The rows come from 6 hidden closed curves, with some noise, and rows from the same curve form a group. Each curve winds through 8 dimensions. The rows are also pushed far along 5 directions, which tell nothing about the answers.
In the rows, zero is written as 128.
Some rows, each with its group after it:
[113  99 134 135 117 132  90 140 117 122 129 115 150 128 115 119 140 131
 121 126 131]
(0)
[133 131 107 162 109 144 136 121 135 114 127 121 144 126 119 141 132 144
 138 115 148]
(5)
[138 137 140  92  96  80 137 134 126 153 164 105 140 120 104 125 142 126
 146 162 134]
(2)
[129 150  96 171 105 108 143 143 112 146 155 107 151 120 130 134 103 149
 130 165 124]
(3)
[117 135 114 115 110 115 131 107 162 157 132 148 119 112 145 140 116 155
 137 142 132]
(0)
[135 129 140 114 115 121  93 143 121 117 120  88 145 145 106 138 131 120
 116 155 150]
(3)
[104 119 150 129 167 115 123 142  97 166 133 176  89 101 113 143 157 116
 140  82 147]
(4)
[135 143  92 142 123 131 134 112 134 136 116 133 110 129 155 128 102 133
 122 144 131]
(1)
[143 144 159  83 114 106  98 124 145 135 132 109 129 135 114 159 129 145
 140 167 143]
(0)
[119 100 138 170 128 165  96 125 121 102 102 138 140 126 123 146 121 144
 123 109 144]
(0)
[132 142 144  83 117 115 127 111 152 119 117 115 135 137 130 135 133 106
 136 128 155]
(1)
[131 143 137 153 122 100 136 137 119 154 115 141 121 121 120 191 119 126
 169 144 163]
(5)
[144 110 121 157 132 186 103 115 123  76  95 101 141 147 117 117 132 122
 104  99 145]
(4)
[130 128 144 142 140 102 120 147  85 143 147 136 137 127 125 125 152 120
 142  93 127]
(1)
[124 104 112 150 164 133  98 124  93 139 116 165 103 125 154 117 142 122
 122  86 126]
(4)
[127 146 123  81 100 123 131 103 178 128 146 108 129 124 127  96 132 149
  99 139 126]
(2)
[132 135 144 127 122 122 120 124 118 126 115 128 119 135 128 153 118 125
 136 148 144]
(3)
[107 141  99 180 112 116 182  99 128 178 132 190  83  94 156 149 107 154
 152 122 121]
(0)
[105 128 113 118 144 112 143 141 105 156 167 155 124 113 148  85 136 126
 115 101  98]
(4)
[110 128 152 110 136  92 145 144 112 161 154 155 125 110 126 115 153 112
 161  99 116]
(1)
[132 149 101 131  98 108 159 122 132 148 169 113 148 118 119 128 137 144
 144 137 129]
(5)
[134 115 130 141 118 149  76 142 116 103 121  87 149 149 105 116 142 143
 103 134 128]
(0)
[141 119 174  97 160 109  98 134 121 122 111 131 127 121 113 165 133  99
 146 123 176]
(1)
[128 117  95 185 112 154 119 109 112 133 129 129 123 120 129 115 127 160
 105 110 127]
(2)
[132 106 103 207 134 133 110 139  80 114 119 128 158 127 134 131 129 122
 131  94 148]
(1)
[143 139 103 152 109 134 141 108 142 116 135 127 148 115 152 145  87 151
 149 152 136]
(1)
[127 122 129 130 119 118 106 129 134 138 129 128 136 120 129 144 120 145
 139 144 139]
(0)
[138 150 142  87 132 141 158  98 175 134 119 151 109 115 136 149 111 128
 142 124 140]
(5)
[146 131 172  89 162 136  91 139 141 104  84 124 104 144 109 178 126 108
 134 150 166]
(2)
[117 138 126 128 111 107 132 131 132 123 150 115 147 132 135  96 143 135
 130 119 108]
(2)
[148 159 146  75  92 117 147 113 175 138 132 111 125 130 112 150 122 140
 135 159 145]
(3)
[136 164 105  95 108 120 168  96 168 145 140 145 113 121 161 125 107 144
 129 133 123]
(5)
[124 152  84 101 103 132 134 100 156 126 142 121 135 147 171  87 122 148
  96 126 101]
(4)
[107 128  99 111  87 141 127  98 168 129 134 119 138 126 142 102 119 155
 110 141 117]
(0)
[143 123 105 125 136 136 119 117 118 126 124 134 120 134 152 104 131 121
 127 112 116]
(4)
[119 104 148 123 164 125 139 129 118 152 125 169 108 102 117 129 157 100
 151  72 137]
(5)
[123 154 147  94 131  85 137 138 142 169 139 129 110 111 113 158 124 124
 140 162 149]
(3)
[109 119  92  71 140 147 118 115 141 133 131 131 107 150 147  52 173 109
  75  81  95]
(2)
[133 137 140  99 115 142 108 108 144 116 118 117 124 143 124 138 135 139
 116 134 136]
(2)
[132 160 128 107  98 108 139 114 136 148 143 123 113 133 130 135 123 148
 123 155 125]
(0)
[113 127 114 132  99 152 130 121 144 107 134 110 159 135 122 108 138 138
 111 111 131]
(5)
[101 110 178  99 158  62 104 176  84 175 138 151 116 118  95 139 184  83
 153  95 152]
(5)
[141 133 145 182 111  74 154 161  52 164 184 120 147 103 107 130 128 128
 181 148 107]
(2)
[134 129 156  95 148 130 118 137 111 120 132 122 123 131 118 115 132 108
 110 117 132]
(1)
[110 124 135 119 135 104 162 118 127 171 157 163 118  95 116 134 156 122
 155  94 134]
(5)
[127 133 135 131 150 106 136 151  99 152 147 141 114 119 121 125 139 118
 137 123 117]
(2)
[117 150 147  97 132 108 140 117 146 136 125 141 121 119 135 152 115 117
 133 136 157]
(1)
[129 119 109 131 149 148 105 138  96 111 137 125 135 137 146  87 130 122
 107 106 107]
(4)
[151 125 123 111 103 151 122 104 170 102 103 105 144 141 133 142  96 138
 108 157 145]
(4)
[135 120 114 152 115 129 141 104 121 147 143 142 111 111 132 114 133 152
 141 122 109]
(0)
[127 123 110 116 100 159  89 135 141  84 102  63 157 169 114  90 138 119
  82 135 131]
(3)
[112  87 135 122 173 146 104 138 118 125 111 155 103 118 124 112 141 106
  99  97 132]
(3)
[152 171  82 124  78 110 146 129 119 132 172  82 160 145 144 102 106 150
 121 172 103]
(4)
[114 107 125 170 162 116 126 162  84 149 137 157 117 111 120 133 144 120
 134 100 129]
(2)
[115 124 110 161 107 151 131 122 115 131 141 119 133 122 118 111 124 152
 103 124 120]
(2)
[142 139 109 126 104 119 145 123 128 131 146 103 144 125 117 128 127 124
 143 150 138]
(5)
[138 119 125 114 137 166  89 125 141  88  83  89 118 160 124 100 135 107
  96 126 131]
(2)
[125 159 122  72 119 128 131 112 189 137 113 110 108 131 125 139 109 134
 104 167 150]
(3)
[134 130 157  53 136 136  86 123 148 104 115  91 131 153 115 103 147 105
  97 129 136]
(3)
[117 158 117 105 139 135 147  97 158 139 118 154  93 128 154 126 126 133
 110 109 130]
(4)
[138 127 134 125 108 130 123 129 139 122 109 107 132 138 110 143 130 120
 139 143 148]
(3)
[135 131 118 121 124 126 137 113 126 128 144 129 135 116 139 117 115 129
 124 127 132]
(1)
[130 124 126 132 161 165 130  96 152 122 102 165  98 111 137 156 116 135
 124 102 153]
(5)
[131 119  82 164 120 157 124 114 141 103 112 120 144 129 153 109 109 134
 123 121 130]
(1)
[152 138 104 152 117 160 131 114 127 100 123 112 142 140 140 119 116 141
 125 121 123]
(4)
[116 122 165 101 115 122 118 127 131 125 138 126 140 122 116 136 129 132
 144 136 129]
(0)
[133 104 111 192 152 133 126 122 112 134 102 165 114 102 141 163 114 125
 164 107 155]
(1)
[116 130 131 104 123 104 134 132 123 152 128 135 107 132 130 107 151 109
 128 114 119]
(0)
[126 117 126 124 127 133 102 159 106 105 125  91 148 149 118 105 127 110
 102 148 122]
(3)
[150 166 127 103  73 133 144 101 171 129 142  91 128 133 112 139 112 171
 136 183 121]
(0)
[125 132 106 182 120  92 146 143  74 156 161 142 154 126 149 117 139 126
 162 102 103]
(5)
[118 118 105 151 108 163 118  84 175 127  93 151 110 115 142 158 102 167
 121 136 154]
(0)
[136 116 136 194 150 132 125 135  95 132  89 154 107 120 124 179 120 116
 165 114 158]
(4)
[121 112 114 135 152 143 130 123 132 135 117 155 110 115 145 121 113 125
 102 115 129]
(4)
[140 126 140 141 107 115 129 121 118 123 123 116 134 128 119 148 127 125
 162 148 139]
(2)
[131 137 125  85 105 111 135 137 135 119 155  88 155 140 127  97 121 117
 123 167 106]
(3)
[143 122 108 169 124 135 114 136  86 130 136 118 137 139 124 123 142 137
 128 113 119]
(2)
[145 103 165  86 154 140 105 129 141 108  94 121 121 132 114 138 125  93
 123 132 150]
(4)
[170 105 182  97 158 140  70 148  98  90  86  91 125 156  92 140 150  76
 136 121 158]
(1)
[118 118 156  98 178 137 107 148 124 129  98 131  91 125 108 123 133  87
 105 118 146]
(3)
[118 142 107  97 139 112 149 128 122 153 162 146 115 127 148  84 151 125
 114 103  91]
(2)
[157 139 188 111 109  95 117 168  97 126 165  88 165 132  78 147 143 132
 169 155 125]
(0)
[133 141 131 121  97 118 145 118 146 135 134 107 139 121 116 141 116 130
 151 158 138]
(3)
[139 136 146 107 141 136 129 130 125 115 139 123 141 126 122 132 122 123
 132 124 131]
(5)
[122 116 110 141 147 198 117  90 169  86  62 143 108 142 148 133 116 121
 110  92 145]
(5)
[103 125  85 171 126  94 154 114  98 177 172 170 123  99 165  99 134 148
 133 105  99]
(3)
[142 126 112 152 140 142 121 122 125 115  98 126 122 143 139 127 131 118
 125 109 135]
(4)
[116 132 113 152 134 144 125 114 121 118 124 148 126 130 163 116 114 140
 128 113 111]
(1)
[116 133 123 121 132 134 117 133 123 102 132 109 154 139 141 104 118 115
 105 125 130]
(1)
[124 130 129 155  94 143 127 137 125 105 121 110 160 135 119 146 105 138
 127 143 148]
(5)

New rows. What belongs after each?
[126 139  84 119 136 129 144 124 124 145 147 135 113 126 153  77 134 125
 106 104 102]
(4)
[104 127 151  59 147  98 112 148 143 134 135 132 122 136 124 112 159 105
 114 122 130]
(2)
[131 158 104 132 103 161 154  90 175 106  95 125 119 143 154 131 104 135
 120 123 138]
(1)
[114 140  97 118 108 127 163 104 155 138 146 141 127 121 143  95 150 138
 128  91 118]
(5)
[110 117 112 131 123 164 112 111 128 112 119 134 124 133 135 101 143 133
 108  90 128]
(4)
[152 138 135 194 109 131 145 123 106 131 145 135 135 109 120 165 103 168
 175 149 119]
(0)
[123 140 109 117  93 119 125 116 155 139 145 118 147 124 141 126 113 158
 129 156 123]
(0)
[125 164  95 174  86 142 168 100 146 139 152 140 127 117 148 130 101 192
 126 140 102]
(0)
[138 147 124 119 128  94 146 115 132 159 131 149 108 114 146 146 121 124
 168 138 132]
(1)
[132 135 118 122 126 130 113 132 148 129 102 118 122 139 129 146 118 129
 107 142 150]
(4)
[117 133 162  59 147 121 109 155 125 117 151  95 159 145 104  95 163  96
 112 110 117]
(5)
[131 114  98 173 131 168 103 103 129 119  90 149 105 134 150 132 125 149
 119 100 133]
(1)
[110 147 116 113 123 125 140 121 159 145 133 145 117 126 140 119 137 146
 110 110 122]
(3)
[111 121 109 122 127 109 128 106 111 156 142 157 103 128 155  85 156 130
 111  92 101]
(0)
[116 140 129 106  92 112 146 121 145 146 151 121 139 123 118 117 139 141
 122 130 127]
(3)
[117 155  86  97  97 148 132 102 155 128 131 112 115 139 147 103 115 141
 101 147 126]
(4)
[138 121 125 168 121 122 124 152  95 111 147  96 175 129 122 123 115 124
 155 148 114]
(3)
[127 145 139 110  87 142 121 115 153 114 123  99 142 138 109 144 115 147
 107 155 152]
(3)
[124 126 129 136 147 147 114 118 136 106 103 137 125 125 143 147 103 123
 122 128 154]
(1)
[122 119  68 193 139 169 125 118 128 106  98 135 125 129 165 114  94 136
 109 119 125]
(1)
[106 142  98 118 139 125 157 105 142 162 125 165  80 111 154 118 119 122
 122 119 127]
(4)
[124 129 139 146 102 111 129 142 116 127 133 114 145 131 110 141 140 129
 152 134 136]
(2)
[114 144 148  42 140 133 146 104 179 131 127 152  99 117 141 110 126 117
 109 115 133]
(5)
[ 99 167 123 116  98 105 180 105 138 169 179 141 123  98 137 107 116 150
 121 129 113]
(3)
[128 126 100  99 128 139 141  85 171 153 118 158  87 116 153 103 135 139
 110 104 120]
(0)
[146 141 115 141 101 171 104  99 151  91  92  86 136 149 124 139 102 143
 101 152 155]
(3)
[138 115 117  75 126 161  85 116 146  96  97  95 122 158 131  92 138 104
 100 127 133]
(4)
[126 142 110 129 111 104 163 110 138 166 163 157 122 107 151 108 133 153
 151 112  97]
(0)
[103 118 152  67 134 106 117 138 135 150 131 136 112 123 118 107 148 103
 113 121 132]
(0)
[106 126 117 111 144 145 122 132 129 118 145 119 150 136 132  87 150 120
  98  93 109]
(5)
[149 129 139 158  97 141 104 111 130 103 109  95 138 129 110 166  99 151
 133 174 159]
(2)
[126 114 151 104 135 167  75 140 142  83  99  97 146 150 112 127 123 128
  91 134 145]
(0)
[133 112 112 181 126 138 110 126  97  99 119 120 159 134 144 127 121 121
 135 108 138]
(1)
[111 122 143 148 136 126 127 129 109 149 122 169 109 110 126 159 136 133
 157 101 146]
(4)
[120 164 102 174  90 112 165 129 133 154 160 135 145 111 134 159  92 177
 136 160 130]
(3)
[145 148 164 120 120 106 125 144 109 117 143  99 142 131 112 141 115 123
 152 167 126]
(2)
[115 131 126  68 125 116 142 111 148 140 156 132 127 115 140  85 132 117
 114 119 117]
(1)
[ 97 133  90 128 127 140 135 118 150 143 120 146 104 131 147 109 133 137
  94 116 122]
(2)
[133 130 123 126 150 117 118 126 122 146 107 147  93 123 141 143 119 115
 133 133 144]
(1)
[127 134  99 149  95 145 137 107 141 128 141 113 128 127 132 100 126 161
 122 139  99]
(0)
[134 126 118 174 116 132 125  98 125 135 111 161 115 122 151 156 123 152
 156 110 134]
(0)
[148 148 132 132 117 119 143 136 114 130 143  98 135 129 101 133 135 118
 135 134 143]
(4)
[120 157  91 159 117 134 162 121 133 125 143 134 139 128 152 122 119 144
 138 117 114]
(5)
[121 119 125 125 125 122 104 126 137 138 127 133 131 120 132 134 127 143
 131 134 134]
(0)
[137 144 129 113 111 140 125 122 154 114 122 120 138 132 138 143  96 145
 122 154 136]
(0)
[121 130 129 132 147 147 123 126 130 121 126 131 137 126 124 138 133 129
 123 106 135]
(5)
[110 133 108 113 115 124 141 125 123 148 149 127 121 125 123  91 155 121
 119 101 121]
(4)
[100 128 142 129 117 111 125 147 114 143 142 130 134 126 110 132 147 129
 128 126 132]
(2)
[130 130 101 156 103 148 131  97 149 123 109 141 125 134 155 126 124 153
 133 107 124]
(0)
[135 149 121 152 124 140 138 129 106 115 144 113 140 131 122 125 125 136
 122 120 129]
(4)
[137 110 155 121 126 115  90 143 104 131 132  98 131 125  89 123 151 121
 119 132 145]
(2)
[126 130 165 107 144 108 149 124 124 149 134 163 117 111 124 147 147 108
 172  94 134]
(5)
[ 94 125 135  97 155 124 124 130 113 141 133 155 101 124 141  98 146 103
 118  98 115]
(4)
[121 122 149 149 128 133 126 132 126 128 115 144 124 114 123 160 111 135
 152 137 138]
(0)
[124 146 108 155 109 114 148  97 145 161 119 165  99 118 155 149 122 155
 158 124 125]
(0)
[141 110 151  83 140 145  75 117 139 108  92 117 117 145 119 140 140 111
 114 126 159]
(4)
[135  93 138 138 137 136  99 152  86 109 122  93 156 138  98 117 144  91
 134 122 141]
(5)
[113 119 113 133 139  94 135 145 108 164 143 155 114 117 128 132 153 121
 137 115 130]
(2)
[134 122 146 128 121 137 122 131 116 115 115 128 131 141 124 124 141 117
 126 101 133]
(0)
[130 152  95 173  90 183 134  94 161  93  90 125 129 140 149 168  74 170
 129 155 149]
(4)
[132 122 109 142 135 175 125 105 158 106  77 145 105 138 151 125 115 126
 109 100 137]
(0)
[120 147 129  86  91 103 132 119 134 149 158 119 134 136 134 105 143 141
 135 137 106]
(1)
[145 129 124 148 109 119 134 129 109 135 138 107 138 125 105 139 132 124
 138 135 148]
(4)
[118 160 105 106 105 143 140 115 176 118 131 110 137 135 124 133 127 148
 109 135 142]
(5)
[132 151 148 119  91 100 155 120 115 142 153 134 138 130 133 137 128 134
 152 131 124]
(0)
[149 113 145 108 137 124 110 113 128 137 120 135 105 120 120 135 138 126
 140 127 137]
(0)
[119 115 147  86 112 127 110 131 132 124 128 104 137 132 107 111 141 107
 121 135 138]
(1)
[121 116 138 160 141 123 127 144  89 143 126 142 103 123 115 121 146 121
 129 109 118]
(0)
[120 118 137 118 137 143 141  98 148 133 116 169  98 113 135 143 134 133
 137 105 137]
(2)
[107 118  94 157  98 138 133 113 129 135 145 127 139 121 142  90 129 151
 123 127  99]
(0)
[132 124 130 168 114 129 128 134 121 137 117 140 128 122 113 165 128 146
 139 122 153]
(3)
[108 121 145 128 149 135 130 123 135 139 115 160  94 116 131 126 135 126
 134 110 119]
(0)
[122 142 120 144  97 114 148 141 116 130 155 114 160 130 129 111 131 132
 148 121 112]
(1)
[132 120 142 132 151 108 100 154 111 143 107 130 118 131 115 157 135 110
 126 130 155]
(4)
[126 144 141 143  95 111 136 154 108 131 147 101 160 130 104 145 117 132
 147 153 138]
(1)
[103 110  96 131 144 117 135 127 123 144 136 151 125 115 154  77 148 107
 124  83 111]
(1)
[138 132 134 130 118 116 123 127 140 139 114 133 124 126 129 153 127 132
 161 136 139]
(0)
[146 163 122 108 113 137 154 106 157 131 123 112 112 129 114 143 123 131
 125 138 152]
(4)
[128 144 152 124 111  99 143 143 121 143 142 126 141 123 115 145 138 122
 165 124 136]
(1)
[147 150  89 159  82 139 130 113 126 122 145  93 151 142 131 113 121 165
 115 144 115]
(2)
[147 131 127 130 138 140 100 146  92 102 137 101 149 146 129 110 127 124
 120 127 120]
(4)
[115 114 139 163 150  96 130 150  71 141 156 141 129 114 134  93 150 111
 147  99  97]
(2)
[109 110 144 115 130 103 113 156  98 145 144 128 137 122 115 109 144 110
 122 122 126]
(0)
[136 127 134 139 117 171 105 143 136  90 105  89 143 142  96 144 112 136
 102 151 150]
(2)
[141 140 188  41 115 105 130 126 153 122 139 109 132 132 100 147 142 111
 154 155 143]
(2)
[148 132 153  82 130 128 100 120 156 116 107 105 123 133 109 160 118 124
 127 167 163]
(3)
[134  97 122 159 138 134 118 145 102 116 123 115 143 126 119 115 132 108
 140 124 122]
(3)
[104  93 120 138 166 122 116 132 112 158 104 174  87 117 140 104 158  99
 122  71 128]
(0)
[139 149 143 157 107 102 145 123 110 145 128 143 119 118 129 190  98 144
 167 169 150]
(3)
[139 129 161 116 154 113 129 106 149 155 113 168  97  95 123 194 117 135
 170 139 164]
(3)
